The rows of a group lie close to one hidden flat surface of 12 dimensions, which passes through zero. Surfaces can cross.
Known rows, each followed by its group:
[ -1  14 -24  -3  16  -8  10  23 -19   8 -29  32  -8  14  -5   8  -2 -13] => J_117
[ -4   1 -32  29  -3 -19 -26 -40 -11   9  12  -1  10  14  -2 -11 -29  24] => J_117
[ 41  12   9  15 -10  13 -20 -13   3  24   0  10 -11  15  13  24  -9  -9] => J_781
[ -1  25  15 -20 -24  15  27   8 -12 -22 -33 -18  -2 -39   6 -34  11 -11] => J_781
[ 41  31 -12 -25 -32  10  18  26  35  -2  12  24   2 -27  33  26 -10 -25] => J_999
[-34   8  22  17   6  -7 -14   6  34  10  18  13   1 -13 -19  10 -19  33] => J_110
[ 26  16  -8  50 -30 -22  41  26  20  32 -11  -9  12 -66 -17   2   2 -10] => J_999
[ -2  11 -14  15   8  38   0 -16  -4 -15  14  17   3  -4  -5  19 -14  15] => J_110
[  8  -5  -1  -6 -26   5  -3  -7   0  12  18  13  10  13  11   9 -15  -3] => J_117
[-40 -21  32  22   9 -11  -5 -11   5   5  16 -18  -4   8  26  15  19 -17] => J_781
[ 18  38  13  15  -2  11   9  12 -13  13  14 -15 -18 -35 -24  23  59  17] => J_999
[-31 -38  -8  -8   4  16  20   7   1  18  42  -7  -4  36 -15   3 -14   1] => J_781
[ 41  24  34  16  10   0  -9   2   0   1  -5   6  22 -25  14   8   4  -4] => J_781
[ 13  34 -16   6 -24 -23 -10   7  55 -30 -11  19   9 -43   8  -9 -48 -10] => J_999
[ 20   3 -38  -5 -17 -13  -3   9  17 -25 -16  15  24   6   8 -13 -40 -13] => J_999
[ 50  43  -6 -14  29  12   6   4 -15  25  23  24  -4  -2   7  15  -6   1] => J_999
[ 16   2   8  -8 -48  -9  14  12  17  40  -6  -7   1  -1  30   2  -9 -15] => J_110
[-36   2  20  -6   0 -27   3   5  22   9  17 -10 -18 -19  22   5  24  -9] => J_781
[ 19  -2  13 -20 -14  18  26  33  25  26  19   3  13  -6 -16  -2 -22   9] => J_781
[ 11 -18 -25  12   5  15   3 -17 -27 -16 -16 -24  17  11  -7 -12   3  12] => J_117
[ 23  -1 -12  22  -9  12 -12 -13 -15  25  22   0 -18  37  -8  21  -9 -22] => J_110
[ -2 -28 -11  20  15 -10 -35 -20  -8 -21  -6  22  19  27  -1  19   0  14] => J_110
[ 49 -20   7   9   3  42 -16 -21 -10 -19   6 -11  12  16   8  29  14  -4] => J_117
[-17  14   3  20   4  -3  -9 -22  -5  -1  -2 -41 -23  -2 -26 -41 -17  -5] => J_117
[  6   4  13 -22  12  -8  15   6  -6  21  25   3  14   1 -15 -35 -26  17] => J_781
[ -7  18 -16  -5  22  12   7  -2  24  -8  -3   3   6 -27   5   4  -2  48] => J_117
[-18   3 -18  13 -24 -22  11  17  15  49  -9 -14 -12   9  -4  -6 -11   5] => J_999
[-26  -4   9 -20  -8  -1   6  29   1  29 -28   7 -31  25  -5   8  14  -8] => J_110
[ 34  16  -9  23 -10 -12 -12  14  19  -8  -4  13   0 -19   8  47  30 -12] => J_110
[ 27 -24  47  16 -18  -3 -46  -4  -4  -8   6  37  53  18 -15  20  -3  22] => J_110
[  3   5   7 -38  -3  -7   0  25   9 -29  14 -15  13   7  -8 -21   5  -6] => J_999
[-24 -21  20 -19  -4  18  31  33  -3 -12   9 -13  12  -7 -25 -12  17  -1] => J_110
[-50 -13 -24  16 -24 -10 -23  -2  49 -23 -11  -6 -21   2 -21   8  -7  13] => J_781
[ -9 -39  12   7  21   2  13 -11 -17   7  15  19  25  -4   3   5   2  15] => J_999
[ 15 -10  28   6  -2 -23  -6  17  24   0 -13 -16  14 -23   5   2  21  -1] => J_117
[ -4 -22  24  10 -18 -12 -25 -13   5  -3 -10 -14   8  14   1 -12  -3  -7] => J_110
[ 46 -32  54  22  -8  18 -28  -6  18  -7   3 -13  24   7  -6  18   3 -12] => J_781
[ 21  -6  18  15   6   4 -23 -16 -11   9  65 -29  -7  29 -26  11  16 -11] => J_999
[ 11  34   0   9  20  -3 -17  13  28  11 -52  13 -18 -15   9  14  -2  20] => J_117
[ 13  23  -4  18 -25  -4  -6  -9  12  30  36   5 -13   1  11  20 -13 -11] => J_781
[ 29  33 -35   7 -10  -5  14  23   8  18  -7  27  27 -15 -16  -6 -38  26] => J_781
[ 26 -13   3  22 -14  28  34  11   2  18  17  -8  33 -17   1  14  -7   4] => J_110
[ 11   7 -40  33 -17 -41  -2  26  17 -16 -54   9  30 -29 -10   1   3  10] => J_999
[ 31   8 -12 -12 -33  -1   0  -4  -2 -15   8 -11  -9  -2  19   8  17 -35] => J_110
[-51   3  11 -12  43 -14 -11   5   5 -21  21  27 -21   6 -19   2   1   0] => J_117
[ -3  22  -5 -10 -26   0   8 -13  -4  10  29   7   1 -12   5 -14 -19   5] => J_117
[  8 -19  35  10  -6   1  -1  12  17 -19 -18 -50 -12 -15 -12  -1  36 -29] => J_781
[ -6  10 -17 -19 -23  11  -1   1 -20  14  37  23  21  23  -7  13   1  41] => J_999
[-17 -23  27  -1   4  28 -16 -21  11 -29   5 -37  -8   5 -10 -16   2   6] => J_117
[ 13 -10  16  -4 -16  -2 -29 -25  11  -3   8   8   9  18  19  -5 -30  -8] => J_999
[ -2 -20  26 -46   1  38  28  54  39  12 -34   9  15   9  11   3 -10  25] => J_117
[-36   2 -18  11 -25  47  26 -15   5  19  17  -9 -14   8  -7  -9 -41  13] => J_110

New rows. What belongs after each?
[ -9  -8 -26  40  -5   1   0  -2  55   8  22 -50 -16 -27  -2  36  24  17] => J_117
[ 23   4 -34   2 -29  26   9  -6  17  10  11  28 -12  14  32  35 -29 -32] => J_999
[  2  -9 -23  14 -23   8  13  10  23 -12 -16 -38  20 -16 -16 -18  -7  25] => J_117
[-14  -5  34   4  -8   3   2 -27 -45  26 -23  -3  17 -10 -13 -41  -3  38] => J_999
[  8  35  13 -13 -29  28  19  -9   0  -2  -9   5  -9 -39   9 -18 -19  -2] => J_999
[ -2 -25  37  -7  30  11 -10 -31  -5 -35  30   3  42 -19   9 -15  -5  28] => J_110
[ -8  -3 -13  13   4 -30   1   8  20  11  21   4  14 -17   4  17  10  20] => J_117
[ 25 -16 -41  12 -48 -31   4  23   1  31  -6 -13  32  40  -6  -9 -25  -7] => J_999
[ 48  -6   7  21  39  -4   6  10 -18  20  25   9  32   2 -13  12   2   6] => J_110
[ 10 -38 -83 -19  -5 -22  16   7 -27   8  26  16   1  43  -8  25  20  -8] => J_781
[ 14 -27   9   8 -20 -21 -39  -7  -3 -28  -4   4  21  22  -2  12  16 -12] => J_110
[-24   1  -5  24   0  13 -13 -20  22 -28 -30   1  -2 -28  19  13   1  20] => J_110
[-34  18   7   7  17 -33 -26   0  22 -12   3   8   5 -20 -22 -13  -1  42] => J_999
[  3   4 -16 -41 -41  16  19  -8 -25  10  19  -2  -5  24  10 -32 -27 -14] => J_110
[-34 -18   1  15 -20  -3  -1  -1  25  -6  23  -6  22  -7 -15  -7 -23  24] => J_110
[ -4  -8  28  -9  45  -3 -25 -18 -30  -1 -23  18   6  25  -7 -19  -7  22] => J_110
[ 13 -30   2  -7  22   7  16 -11 -14 -11  -2   9  19  12   9 -23 -37 -23] => J_999
[ 11  10   9  32   7  10 -20  -5   0  -6  -2   8  10  -3 -28   6  -9  12] => J_110
[ 15  27 -21  -9   2 -34 -21  39  13 -13  19  -5  16  11 -24  10  29  22] => J_999
[ -4  27  -8  -6  -7 -17  -9  15  23  19 -20 -10 -24   9   5  -4  -7  -3] => J_999
[-19  27  10 -23 -30   9  11   7  -9 -15  13  16 -19 -10 -10 -17 -15 -30] => J_117
[-14   6   8  -5 -20 -30  -4  21  53 -11 -21  -5  -6 -23  15  -5 -11 -12] => J_999
[ 44   6  24 -22 -14 -43 -28   5  -7  -2  -6  15  28   2  15 -11   7  -6] => J_110
[ 34  -7  -7 -30   9  10  15  28  17   0  35   8 -10 -10 -20  27  23  -1] => J_781
[ 34   9   6  -7  17  38   6  14   9  20 -35  11 -23   8  -4  20  -1   0] => J_781
[  8   5  13 -51  26   9  17  19 -18 -24  32  26  39 -14  -4  -9  13  32] => J_999
[ 17  -8   0  11  12 -17  16   8   0  40 -15   1  -1   3  11  -1 -10 -13] => J_999
[ 42  41  36 -12 -26  -9 -12  14  32   6  -3  18  18 -36  10  -5 -17   9] => J_117
[ -3   0  10 -55 -22 -13  14  27   7  12  13   1 -26  11  29  10  35 -33] => J_110
[ -6  40  13   0   7  12 -29 -33  20   0   7   6 -41  -3   8  -7 -32  -8] => J_999
[ -2  -4  22  -1   2  34  -1 -26 -47 -10 -14 -21 -10   8 -10 -17  25   5] => J_999
[-27   2  24 -17 -29 -10 -15  -1   9 -40 -24  -1  18 -16 -18 -49 -23   6] => J_117
[ 11   7 -31  39   3 -10 -28 -29  -4 -11   0  -2  -4   1  -2  19   5   3] => J_117
[-11  38 -34   8  22  36  31  -1  12  17  22   2 -43 -19   6  27  -8  -2] => J_110
[  7  10 -20  17 -18  19 -10 -23   8 -31   9  -2  -2 -15   7  18  -1  -6] => J_110
[ -8   7 -23   5  -2   5   2  10  27 -24   0  -4  22 -19 -21  -9 -14  36] => J_117
[-31 -22 -40  -1  -1   0  38  10 -38   9   0   9  21  24  26   9  12  -7] => J_781
[  2 -54   3  12 -15   9   2  -4 -14 -17   9  -9  39  21  -8   4   8  -1] => J_110
[ 26  14   9 -11 -15   0   4  13   0 -22 -15   7  34 -25  -6 -20  -5  11] => J_117
[ 24  12   8   3   8  16  35  17 -27  21   0  -7  11  -6  17   2  12 -20] => J_781
[ -2   2 -24   0 -19  12  -3   1 -23 -12 -30  24  14  -2   9  28  37  30] => J_999
[ 14  11  -8   3   5 -26 -21   9  -3  33 -20  15 -26  31   4  17   5 -13] => J_110
[-10 -23 -19 -23  14  -2  26   7 -43 -22  16  25  32   8  -1  -6  13   0] => J_117
[-58   9 -21 -20  -8  17  18   0  -6  -8 -36   4 -36   6   2 -19 -10  -2] => J_117
[ -1   7   4 -26 -18   6  17   9  -8  -3  -7   8  20 -14   5 -18  -4  17] => J_999
[  4   5 -16   8  -6 -13 -27 -15  13 -20  12   4  -8   1 -15   5  -4   6] => J_781
[ 29  23  -4   2 -44   0   1  -5   4  -4  23  -3   3 -23   9   9   6 -20] => J_781
[  5  41  -4  21 -15  27  -4 -26 -21 -40  -1  -1  17 -22 -11 -24 -26   1] => J_781
[  7 -19   1   2  17  -7   2   3 -26   3  10 -10  20  25 -28 -30 -22   0] => J_117
[  1  -6  23 -12 -22  10  -1  13  -1 -11   0   4  10   0 -11  -5   6   0] => J_110
